The rows of a group lie close to one hidden flat surface of 10 dimensions, which passes through zero. Surfaces can cross.
Known rows, each followed by its group:
[ 17   0  -8 -45 -10   8  11  39 -24 -34  12 -35 -61 -15 -25  49] => z842
[ -5  23 -52 -16   8  11   8  17  26 -39 -36  16 -19 -10 -40  34] => z13
[ -1  43 -12 -12  70  17  17   5  24   3 -24  23 -15  14  12   0] => z181
[ 54  57  -9  14  13 -40 -19 -33 -16   4  15 -43   4  46  -1 -15] => z13
[-41 -45  68  37 -56 -15 -30   7  -8  13  -2 -18  -5 -73  18  11] => z13
[ 33  24 -30 -37  12 -22  23   8  29 -26   3  -9 -34  26 -10  33] => z825
[-12 -36 -20 -14 -33  11 -14  -5   5 -20 -24   9  -6 -28 -44  34] => z13
[-15  25  45  31 -63   2  51 -11 -18  -6  33  12  22 -39 -26  17] => z181
[ 25  21 -11 -49 -52 -21  31  -1  27  -3   1   5   2  10  -4  28] => z842
[ 18  24 -24 -31 -16  17 -16   4 -48  -1  32 -52  12 -15 -29 -33] => z842
[ 42 -19  17  -1 -37 -15 -10  -6 -35  16 -27 -22  26  15   6  26] => z842
[ -9  18  12 -51 -36   8  -3  16  -5  14  61 -14 -54 -18  10  20] => z825
[ 19 -29  -1 -47 -18  16 -46 -19 -48  27  12  -5 -24  44  13 -31] => z181
[-10 -12  43  14  38   2  15 -12 -11 -12  36 -20 -36 -18 -15   0] => z13
[ -9 -20   3   5  26  18  22   8 -16 -50 -17 -18 -18 -34 -55   5] => z825
[ -4  29  24 -31  65  32  20 -19   5  26  21  -3  -2 -23  -4 -18] => z842
[  9  24  41  36  39 -34 -21 -24  33  13 -25   3 -30  -1  21  33] => z13
[-35  42 -16  52  32   3 -33  27   9 -26 -38  28 -44   3  18 -10] => z181
[-28  19 -27 -23 -26  43 -19  29 -31  14   5   4  16 -20   6 -37] => z825
[ 38  44   9   1  -9 -16  36 -10  -8 -27 -53 -29  31 -29 -44  19] => z181
[ 11  39  -4  30  46  24  24 -17 -30   0  13   1  42  13 -20 -33] => z842
[-13  70 -39   8   4  -7 -39  28  16   7  -7 -25   5 -33  18 -23] => z825
[ -2  46  -8 -52 -19  10 -43  -2  16  57 -17  -5  13 -38  28   5] => z13
[  6 -29  49 -18 -27  -6 -50   0 -34  11 -34 -42 -37 -34   7  13] => z825
[  5 -23  41  41  37   4  20  -7 -19 -13 -18   1  -5  -6 -13  28] => z842
[-29  16  -4 -29   7  13   3  34  40  21   4  34 -32  -8  46  21] => z13
[-19  12  49  68  47 -10   6 -23   7  -1   0  13 -12 -10   5   2] => z181
[ 36 -77  -3 -29 -50 -29 -16 -23  12  26 -43   1  52  25  14  17] => z825
[  2 -10  -5 -20  48  39  30  18  -6   8 -21  34   2  18  12  20] => z842
[-51 -50  10  54 -27   8 -68   6 -25  19  -1  -5  27 -39  17 -44] => z825
[ 18  61  22 -37   5   0  46  30  -7  -9 -24 -46  10 -53  -1  -2] => z13
[-24 -26  17  11 -13  15 -14   7 -14 -11 -30  34 -30   3   7   3] => z181
[  2  33  16 -18  50   5 -26 -43  12  38  -4 -27  30 -27   0 -59] => z842
[-13   6  -8 -37  52  50   2   3  -6  47   0  21  40  -1  28 -50] => z13
[ -8  36  -4  44  15  -1  46  -3  12 -12  45 -13  43 -29 -27 -10] => z181
[ -4  42   2  59 -13   0  -1  22 -37  -3  51   2 -13  18  15  12] => z842
[-21  20   6  33   1 -29 -16  10  43  -4 -28  16 -20 -10  27  17] => z842
[  0 -22  18  32 -28   4  44 -18  -3   8 -11  55  47  36   6   6] => z825
[  4 -20  -8 -60 -46   0  14  15  19  -1  -8   2 -12 -10  -2  29] => z842
[  9 -22  14  53 -19 -41 -13   5 -15 -43 -19 -34 -18   1 -13   5] => z13
[  4 -82 -29 -32  13 -31  -7  19  68  19  33 -28  12  -6  22  34] => z181
[  3  18  24  62  59  -8  -6 -33 -19  -6  39 -30   2  -1 -19 -32] => z181
[ -1   3 -28 -12  25 -12 -42  17  29  15 -18   4 -23  20  41   0] => z825
[ 20 -11 -57  -3  49 -26   0   9  50   9  22 -18  32  30  18  -1] => z181
[  7 -40  21 -50 -35  17  19  -8 -19   7  15  -7   1 -15 -19  15] => z825
[ -4  -3   9  13   8  12   6  -6 -35 -29   8 -58  21 -64 -61 -23] => z181
[-19 -45 -18   0 -31  20 -21  14 -39 -23  36 -18 -17  -6 -25 -25] => z825
[-19 -12 -45  13 -10   9 -59   9   9  22 -43  25  33  10  28 -23] => z13

New rows. What belongs after each?
[ 17 -82 -40 -27  21 -18   2 -30  30 -32  -2  19 -15  77 -20 -20] => z842
[-38 -30  -3  30 -16  34  -5  18 -32 -13  -9  23  15 -12  -8 -27] => z825
[-15   3  15  -5  27  23 -12   9  -6  13 -39 -10  13 -48   0  -6] => z842
[-26  74 -33  -7  -8  51  50  58 -17 -21  -5  13  21 -55 -24  12] => z842
[-33 -15  12  23   1 -16  22  10  59  -2   7  30  -3 -33  10  35] => z825
[ 10  29   5  45   2 -10  68 -19  17 -27 -24  41  42  15 -29  25] => z13
[  8  37   7   8  31  16 -40  15 -34  27 -37 -38  23 -41  11 -14] => z842
[ -5 -15 -23 -22 -55  10  20  14   4   4  -3  59   2  43  23  14] => z181
[  -1 -101   42  -16    9    6  -11  -16  -26    6   33  -14  -27   15
    7  -13] => z13
[ 23  20 -33 -45 -16 -29 -13 -35  35  15  11 -10  18  34   4 -39] => z842
[-19  -1  41   0 -28  34  39   8 -18  30 -17  24  54 -51   1  19] => z842
[  4 -18 -63  -4   7   8 -27  -5  -1   3 -17  14  44  48   4 -60] => z842
[ -6 -26  19 -22  35  46  30   9 -42 -36  -2  19 -66  27 -28   6] => z825
[ 11  -9 -17 -64  18   5 -27   9  15  10 -36 -22 -20 -14   6  -1] => z842
[ 20  36   9   4  73 -27 -16  -9  31  11   5 -55 -10 -25   7   5] => z181
[ 33  48  16 -20  33 -36   7 -19  34   0  -1 -16 -40  19   8  25] => z842
[ 12 -21  57  19 -19 -36 -11 -31  -1  -4 -22 -37  -3 -39 -17  18] => z842
[ 53  16 -38 -41  31   1 -40  25 -34  12 -17 -35 -31  53  25  15] => z842
[ 11  -5 -15  21  28  10  -6 -54  -2  21  31  38  23  55 -13 -10] => z13
[ 16  56  27  -2  26 -26  15   3  25  15  33  -6 -40  23  40  14] => z13
[  4 -10  30  41 -12  13 -28  22 -68   7  20 -31 -11 -16   5  18] => z842
[-16  45 -37  47  47 -13   9  18  42 -24 -21  29   0  14   9   0] => z825
[ -4  25   0 -37  58  49  10  11 -19   5  -8 -21   7 -43 -22 -19] => z842
[ 12 -20  40 -12  30   7 -10  -8 -16  -4 -65 -23 -13 -32 -16  11] => z825
[ -1  -5 -23  -4  19  -8  -1  52   8 -24 -54 -11 -11   6  29 -15] => z13
[-13  -6   4 -21 -30 -29 -58   8  25  20  15 -19 -45  -8  37   6] => z842
[ 16  32  45   0  36 -22  12 -25  15  -2  12 -27 -34 -20 -11  18] => z842
[ 24 -31  -7  41   0 -24   9 -36 -16 -19  44 -14  25  40 -30 -18] => z825
[-18 -11 -54  44  40   5   0  22   0 -67 -14 -10   0  -8 -47 -22] => z825
[ 15  -7  31 -50  23  40  50 -13 -17   5 -37   1  26 -32 -34   6] => z825
[-25  18 -16 -12  11  45   8  -2 -17   6  32   7  20 -27 -25 -29] => z13
[-24 -50 -12  -4 -37 -13   2  37  52  -2 -58  36   9 -16  30  44] => z181
[-25  23 -19 -12  -4 -18   8  25  66   0  41  11 -26 -24  21  31] => z825
[-25   0  48 -24  19   2 -18  -1  35  30  15   6 -60 -39  30  40] => z13
[  2   7  43 -24 -16  47  53   6 -51  20  57  -2   4 -32 -17  28] => z842
[ 22   9  12  -5   4   9  18  23 -12  12 -51  11  14   2  19  46] => z842
[-22  -7 -18 -37  15  17 -29  18  29  40 -12  30  -7   4  50 -10] => z842
[-33  44 -12  -1   5  16  34  16  37 -10 -13  30  14 -37  -6  -4] => z842
[-15  25  21  92 -24 -23 -17 -10 -26  -9  37  10  -9  30  16 -19] => z825
[ -6  36  22  14   8  -5 -15  14  -6   8  -2 -19 -22 -35  12  20] => z842
[  4 -64 -25  -8  -7  17 -12  25 -23   2 -10  23  -7  45  20  18] => z842
[-23  12 -56  31  -3  -5  18   6  21 -46  36  30  -8  38 -20 -31] => z842
[  2  55 -39  -9   8   9  40   4  24 -14 -27  19  45  -2 -18 -20] => z842
[ 11 -10 -15  -8  30   5  32 -13  19  -8 -12   8  38   0 -21  -4] => z825
[ -3 -21  10 -65  16   6 -49   4  21  39 -41 -19 -16 -34  30  -1] => z842
[-15 -20 -28 -17  -4  32  29  39  10   4 -20  58   7  25  26  23] => z842
[ -5 -48  39  43   0 -38 -26   0  23 -10 -64   1 -21 -13  22  36] => z13
[ 44   9  19  36  52 -14   7 -12 -26   7   0   0 -13  63  18  27] => z842
[-16  46 -18  48 -10  -8   1  23   9 -14 -33  10  28 -15   5  -9] => z13
[ 47 -21 -23  -3  42 -33 -42 -18   4   9 -49 -24  14  51  17 -12] => z181
[ 17  -3  53  18  -5 -41   1 -48  11 -17 -23 -47   3 -44 -41   2] => z842
[ 15 -13  30  22 -23 -63 -30 -10  35  16  23 -26 -31   6  37  41] => z181
[  1  42 -21  50 -10 -18 -72 -21 -14  24 -16 -19  37  -5   7 -35] => z13
[ -3 -30 -38 -31  36  39  41  14   9 -19 -16  20  25   3 -29  -6] => z181
[-14  11  56 -18  26  29 -20  -1 -22  39  -8  10 -44  -9  35  -2] => z825
[ 11  -6   4  -9  21  -7   9  25  24 -16 -65  10 -28  -3  11  55] => z842
[ -6  40 -39 -18 -18  25 -22  50 -15  14 -48  -5  30 -25  20   0] => z842
[ 27   2 -33   9  -1  16  55  -1 -35 -34  34  13  17  53 -38  -1] => z842
[ 15  -5  46  -8  -8  -4  49   4  -8 -14 -40 -24  25 -46 -19  15] => z13
[ 15 -62 -27 -15  17 -34 -32 -15  34 -26 -41  -4 -25  39  -4  -5] => z842
[ 17  26  14 -18  19  -3  38  21  10 -29 -23 -12 -39 -20 -20  55] => z842
[-33 -36  21   9   1  12  -2  12   3  -2  44  18 -45  -5  10  14] => z842
[-17   6 -51   9 -66  -4   0  50 -21 -61  30 -27 -27 -12 -33  -7] => z13
[ -7  20  39  23  29  15  -2   5 -29  -3  10 -32 -24 -48 -15  11] => z842
[-10  14 -27  14  13   9  15  32 -10 -52 -22 -21  -9 -24 -33  -9] => z13
[ 24 -26 -29 -29   5 -17   4   3  21   8  27 -32  21   8  -2   6] => z181
[  0  15 -20   7  18  13 -30 -32   7  41  -6  30  37  22  11 -18] => z13
[-25  43   9  -9  32  10  31   8  41   2  44  38 -57   1  11  37] => z13
